The rows are grouped in 4 different ways at once. Each group adds its own fixed numbers to the row, and there is some noise. The rows also spread widely along 14 directions, which tell nothing about the answers.
Some rows, each with its group in each grouping after it:
[-35 -11 -26 -18 -36  39   0  -6   2  -6  -1  -8  34  -5 -14  -4  -5  -9
  13  20  15 -12 -15  13   6  16 -11   3   6  11 -17]
P fup Beku X
[  6 -12  11 -23  -8   3  15 -32  43 -10  13 -39  22  14  43  44  -3 -23
  -7   0 -21 -12 -62  22  40 -23 -26  23   6   1   2]
D Lim marer S
[ 28   9  22 -24 -10 -16  -4  26 -19 -48  39 -23   7  -1   1  28  -3 -16
 -38  -8  17   7 -30   0   3 -24  21  10  -1   5  -2]
D fup Beku X
[-11  36  -4 -23   9  34 -33  18  -7  24  12 -17 -14  33 -10 -42 -35 -53
 -11   4  29  16  39  15  27   7  -9  -6 -59  -2   0]
P pep marer S
[ 45   1   6 -40 -35 -23 -22  64   2 -51  30 -34   0 -12 -20 -17  28 -44
 -14  36 -53 -13 -32  -9  24  -1  47  55  35  11 -54]
M Lim Lumi N
[  8  26  23 -10 -29 -35  -2  30  25 -14   6 -27   4  19 -32  -7   2 -41
 -33 -18  -6 -32 -23   2 -11 -20   2   5 -18 -22  -3]
F pep Lumi N
[ -5 -21  -8 -34 -13  28  10 -13 -28 -16   9  -8  22 -39 -20   9 -11   0
   6  24 -10 -10  -4 -12 -18   5   4  10  -1  37  14]
F Lim Beku S
[ -4 -17 -10 -14  -8  -7  18   4 -37   9  -5  -6  18  -3 -14  17  -9  -1
  -5 -11 -12 -23 -15   7   5  14  -9  11  -2  -6   4]
M fup marer X
[ 15  31 -29  25  -4 -27 -11  50 -40  36   6 -18  26   7  26   8   1 -25
   4  21  -7  -8 -45  -6  10   5 -13   7 -11  23 -12]
D Lim Beku X
[ 28 -16  11 -11 -52  33 -19   5  10  -2   6 -27  12   8  66   4   6 -53
  19  44   5  16  23   5  -7   8  -5  -6   5  21  16]
M Lim Lumi S
[ 24  15  12  14 -35 -45  -2   3  16  14  15 -22  23  14  70   3 -13 -30
  15   9  -2  -8 -24   8 -20   9  -1   2 -12  15   0]
P Lim marer S
[-16  -5  -1 -16 -50 -15  13  -4  19  14   8 -21  46   6  24  -9 -12 -32
  14  11 -31 -45 -18   2 -53   3  -8   8 -11  20   2]
F fup marer N
[-27  18 -38  -2 -23 -18   3   9  -2  11  -5   6  29 -33  -6 -12 -25  34
  -3  23  19  -5 -26 -10 -13  10  -6  16  10  55 -25]
P pep Lumi X
[ -5  57  -6 -13 -15  10 -35  60 -18  -4  27 -13   1  20 -24 -20  -7 -30
 -40   1  36   8  -2   5  11 -10   7  -2 -18  -1 -20]
P fup Beku X
[ 11 -21  32 -42  -7  -5  42 -39 -17 -35  12 -16   3  -8   1  12 -57  31
 -22 -41  -8  -6  39  -2 -36   2   2  44 -17  -8  74]
F pep marer S
[-35  -1  -5 -63 -52 -12  -7  10 -33 -21  26 -13  40 -20 -51  27  -5  26
 -21 -11  22 -34 -28 -12 -26 -20  11  -1  28   9 -14]
D fup Lumi S
[-53   3 -32 -65   4  26   1  14 -18  11   9  -3  23  -4 -43 -30 -54  -6
   4 -27 -41 -27  14 -21 -34  22 -12  64 -48   1  18]
F fup Lumi S
[-30  25   0 -30 -51 -34  17  -6  25  -6   9 -19  40  14 -22 -10 -32  19
 -14 -31 -18 -49  -3  10 -36  -1   0  16   9  -3  -2]
P fup Beku X
[  7 -12   2 -30 -18   9  19 -15   8   4 -10 -16  11  -1  -5 -11 -30  -9
   0  13 -34 -24  44  -1   2   3   2  10   5  24  18]
F pep Beku N
[-12  41  13 -47 -53 -35 -12  21  41   4  18 -42  19  47 -10 -18 -29 -13
 -31 -32 -14 -40   3   6  -2 -17   2  21  15 -18  -3]
F pep Lumi X
[-22   7  -8   2 -47   4 -11  48  -8 -49   0   6  15 -10 -42 -14  14  -5
 -15 -23  44   4 -35  -9 -32   9  -8  55 -19 -46  14]
P pep Lumi S
[  1 -20  14 -32 -12  36  25 -19  -5 -33   5 -14  15  -9  -6  24 -18  -5
 -24 -15 -12  -9  10   2 -27 -10 -13  23 -15   1  49]
M fup Beku S
[ 11  17  11  -5  -8 -14  31 -21 -16  -8  14 -40  23  -4 -18  32 -12   0
 -30  10  -8 -30 -34  11 -13 -34  -9  -8  -1  35  18]
D pep Beku S
[ 11 -30  44 -52 -26 -11 -15   6  33 -52  -3   7 -13 -16 -48   1  15 -44
 -13 -28   5 -16  30 -10   0  -4  27 -20 -16 -43 -13]
P Lim Lumi N
[-10 -11   1 -23  -6   3 -21 -34  28 -24  29  -1   7   6  18 -12 -35 -11
  25 -19  46  28 -23  10  22  33  16  10 -32   2 -21]
M pep Beku S
[ 11   7  30 -13 -40 -16   4   0 -21 -10   8  -9  13 -32 -16  29  13   4
 -37  12  34 -19  -3  -4 -35 -35   7 -47  12  25  17]
F Lim marer S
[ -1  13 -18 -34   8   5  -9  25 -58  -1   8  14 -10 -33 -28  -8 -40  28
 -29   6  37  22  33 -22   4   0  10   4 -12  37   3]
P pep Lumi N
[  2  -2   2 -17 -35  23   6   3  -6 -24   4 -18   9 -11   5 -10 -10 -12
   0  18   2   7  22   2 -18   8  -2  20  -4  12  17]
P Lim Lumi X
[ -3   4   7   0 -17 -10  13  23 -54 -11  -1   4  17 -17 -36  27   3   0
 -33 -23  39 -17 -23 -13 -47 -17 -22  -8 -29 -18  43]
P pep Lumi N
[ 29  -7   6 -10 -71 -40  17  19 -17 -40  15 -25  23 -14   9 -16 -17  21
   5  22 -24 -19  18  -1 -34  19  43  45  45  22  -2]
F fup Beku S

New rows. What belongs after each?
[ -8  27   6 -12 -15 -22 -32  41  -3 -23  34  15  10   6  21  13 -10  -2
 -38 -40  82  30 -45  -5  -4  -7  -1   7 -24 -24  -8]
P fup marer X
[  7 -39  -9 -35   8  -4 -10 -32   0 -27  19   8   2 -37   2   6 -17   6
  28   7  14  21 -18  -1  43  36  35  -2   7  32 -46]
M Lim Beku X
[-18  19   8 -52   0 -29 -19  19  -8 -28  30  -7   4  15 -55 -20 -34 -10
 -13 -53   4 -11  11  -3   5  14  31  17 -30 -32 -21]
D fup Beku X
[ 10  -2  11 -35 -23 -17 -28  20   2 -31  23   8  -5 -25   2 -22 -12  -7
   2   4  31  26  28 -11   2  12  36   3  -7  10 -28]
D Lim marer N
[ 20  15   0 -12 -38   5 -13  56 -21 -42  13 -11  -1 -17 -12 -16   2 -10
 -35  18  19  13  14 -13 -15  -7  14  38   7   9   7]
P pep Lumi X
[  0  -4  -4  12 -37 -10  11  17  -2 -11  15 -22  37  -7  19 -12   6 -40
   9  23  -7 -20 -42  -3 -59   9  -5  28 -27  17  14]
F pep marer X
[ -3  -5   6 -20 -27  16   5 -19  -8  -5  16 -32  14  22  -2 -24 -25 -33
  16   1 -11 -12  15  22 -10  24   1  23 -29  -8  17]
M pep marer S
[ 15   1   2  -9 -15   2   5  11  14 -25   3 -14   9 -11  -1   6   3 -13
 -18  -1 -14  -4 -18   1   9  -3   3  24   8   3   4]
M Lim Beku X
[ -1  -8  16 -25 -39  18  20 -31  22  -3 -10 -36  13   5 -10  -3  -5 -21
   3  21 -25 -26  43  26   9  -3  -3 -17  16  10   3]
D Lim marer X
[ -7  20  -1 -21 -24   4 -10   6 -16 -30  47 -32  27  25  -3 -19 -19 -33
  12 -16  10  -1 -33  13 -20  22  11  30 -36 -20   1]
P Lim Beku X
[-27  -8   0  -4 -67  34  13 -25  21 -49  -4 -20  20 -22 -62 -19  13   4
   0  27  34 -18  -8  22 -13   1   7  -2  19  11  -9]
F pep Beku S
[-18  13   5  10 -43  10 -12  26 -15  -1  -7  13  21 -19 -37 -10  23 -29
  -3   6  42 -18   0 -10 -54  -4  -7 -42 -29  -5  14]
F Lim Beku N
[-17  12  -3 -26 -37  15   7 -10 -16  -5  17 -25  29   6 -34 -27 -20 -20
   7  15  -6 -31  18   8 -34   5   5  -5 -20  14   7]
P pep Beku N
[  0  31  -9  -5  -5 -44  -1  17  22 -25  38 -23  17  19  24 -17 -34  -3
 -11 -26   4   4 -66  10   4  12   5  71 -23  -4 -19]
P pep marer X
[  9 -18  14 -96 -10 -28 -33  24 -51 -15  64  -5  24 -13   1   7 -19 -23
   6 -20  -9 -11   2 -33 -26   4  40  11 -18   4 -10]
D Lim marer N
[ 24   9  32  -4 -27 -43   8   8   6 -23   8   1   1 -30  -6  12   3   1
 -37  -4  22 -10  -8  -9 -30 -26  16 -26   2  16   6]
F Lim marer N
[-23  11  -6 -44 -69  -4  -3   9   2  28  -1 -15  42   8   4 -13 -15 -12
   7  10 -23 -46  35 -10 -48  -4  -9 -12  10  15  13]
P Lim Lumi N
[ 11  -2  20 -23 -20 -32   2   3  16 -39  27   1  20 -31   6  31   4   8
 -42  -3  36  -3 -60  -9 -16 -34  10   1   5  22  -9]
P pep marer N
[  0 -10   1 -17 -25   8   8  14 -16 -31  12  -8  16 -14 -16 -16  -1 -17
  -5   8   4  -7  -6  -2 -23   5   4  34 -16  -4  11]
P pep marer N
[-15  -2   1  18  -7 -10  22  -1  18 -16 -23  -2   8  -6 -11   3 -15 -13
  -2 -21   3  -4  -8   7 -22  13 -19  12 -39 -13   8]
D fup Lumi X
[  1  38   5  29   7   6 -12  35 -33  -9  17  14   5   8  28   8 -29 -18
 -28 -37  71  36 -12  -5 -53   1 -27   9 -83 -20  57]
P fup Beku S
[  3 -12   8 -30 -22  11   1 -22  17 -18  -5  -2   1 -22 -24  -1 -11   6
 -17  10  17  -4  29   2  20  -3  17 -25  23  29 -14]
M pep Beku X
[  3  11  -9  14  -1  13  20   0 -22  -5 -19 -18   0   7 -29  15  -2   7
 -21 -14   2  -5 -17  23  41   6 -20  13   6 -21  14]
M Lim Beku X
[  7 -33  19 -15 -21 -21  24 -41  10 -23  -1  -4  14 -20  18  46 -14  26
 -12 -18  18  -5 -28  11   9   0   0  -6  22   5   3]
M fup marer S
[ 22  16  14 -21 -40  -3   4  29 -34 -20  18 -23  15  -7 -24  12   4 -11
 -40  14  -6 -24   1   0 -27 -28  15  -7  16  21   9]
M fup Beku N
[  4   6   6 -46 -19 -12 -29  31  16 -13  14   0  -1  -5 -30 -49 -20 -37
  -2  -1 -13 -12  51 -21 -11  14  36   8 -19  11 -20]
F pep Beku X
[ -5   8  -5  13 -12  27 -11  15  13 -43   8  -3  -2   8 -11 -26  -8 -24
  -7 -12  42  30 -10  12   1  21  -1  35 -36 -24   9]
M pep Beku X
[ 20 -19   6 -21  -5  17  -9 -25  -9 -23  21 -22  -5   1  26  12 -19 -17
   3  15  36  32 -10  15  40  16  10  -3  -4  20 -14]
M pep Lumi X
[ 19 -32  28 -31 -27 -30  27 -15  -2 -73  25 -22  19 -24 -40  14  -2  -1
  -6 -17 -22 -30 -42  -2 -25   2  34  42   6  -8   6]
F pep Beku S
[  1  10   9 -59  -7  18 -24   8 -27  -3  41 -38  15  -1 -18  28   5 -40
 -20  28   9 -10 -28   1  20 -30   9 -36   0  33 -24]
D Lim Lumi X
[ 15  -8  15 -25 -50  14  10  16   4 -36   3 -26  11 -22 -32 -25  20 -32
 -11  37 -41 -26  19   3 -28  -5  19  21  16  17  -2]
M Lim marer N
[-11  37  -1 -26 -16  -7 -30  33 -24 -30  15  -6 -26 -13 -77 -42 -22   5
 -26  -3  50  21  37   1  16   7  35   2 -16   3 -32]
D pep Lumi S
[  4  11   4 -22   3 -33 -10  10 -22  25  27  -5  22  -6  16  12 -15 -33
  -5   9   6 -19 -24  -8 -20  -2   8 -37 -33  38 -24]
P fup marer X
[ -4  -2 -11  13 -37 -17 -12  16  47 -14  -7  17  31 -29  46  27   9   9
 -11  10  48   9 -48 -18 -13 -19 -16   5  12  30  -7]
D pep Beku S
[ 42   8  24  17 -45   9   5  37 -32 -32  -3 -20  -6 -29  -4   4  21 -23
 -32  46  12   6  28  -5 -36 -18  12 -16  14  33  27]
F Lim Lumi X
[ 20  -5  17  21 -32   0  23  10   1 -74   4 -23  -5  -8 -27   7  25  -7
 -25  -3  18   7 -53  30  19  -4   1  48   8 -43   4]
P Lim marer N
[ -2  14  -5  -6 -16  23 -12  27 -17   4   3 -10   4   1   6 -14  -9 -35
  -2   8  16  11   3  -6 -14   6 -14  11 -34  -2  21]
F Lim Lumi N
[  0  31 -12  34 -24 -12 -12  38 -22  -4  -8   1 -12   9 -24 -41  -9  -3
 -11  -9  48  21   4  16  11  27   0  20 -22 -29  -8]
M pep marer N
[ 14  11  -8  20 -10 -28  12  20 -55  13   0 -21   8   2 -26   0  -5  -6
  -6   8   3 -19 -31   9  15  11  -1  12  -3  -2  -2]
F pep marer S
[-10   4  -1 -61 -44  19  -3   7  -8 -18  25 -27  28  -7  -8   1 -16  -1
 -19  19  -3 -15   7 -10 -24 -24   3  19  12  34   9]
D pep Lumi N
[ -2 -18  -4  -5 -31  -1   1   5  -4  -6  -3 -12  18   1 -23 -23   8 -38
  19  10 -14 -24  -6  11  -5  26   4  14 -16 -12 -13]
M pep marer N
[-10  32   4   5 -31 -14  -6  10  15   2  -5  -4   2   0 -17 -19 -11  -2
 -25   4  42   0  16  10  -7 -12  -5 -16 -11   7  -6]
D pep marer N
[-10 -10  19 -43  -5  11  27 -49  50 -40   9 -21   2 -18   5   5 -40   6
 -14 -11 -13   1  -2   4  -6  -8  -2  27 -14  21  18]
F Lim Lumi N
[  2 -19  -4 -18 -35   7  -6  30   8 -27  -2  -2  15 -20  -8   4  17 -21
 -11  13  11  -7 -27 -17  -1  -6  -1  25   8   1  -4]
F pep Lumi N
[-62 -18 -27 -42 -57  64   6 -23   2  -1 -10  -7  45   6   9   8 -21  22
   7 -12  38   0  14   1 -24   2 -46  27   6 -12  47]
D pep Lumi X
[ 40 -64   4  -6 -20  21   4   7 -33 -36  13  -8  21 -10  46   4   7 -64
  49  37 -21  11   1  -4 -11  43  16  28 -22   3   5]
P fup Beku N
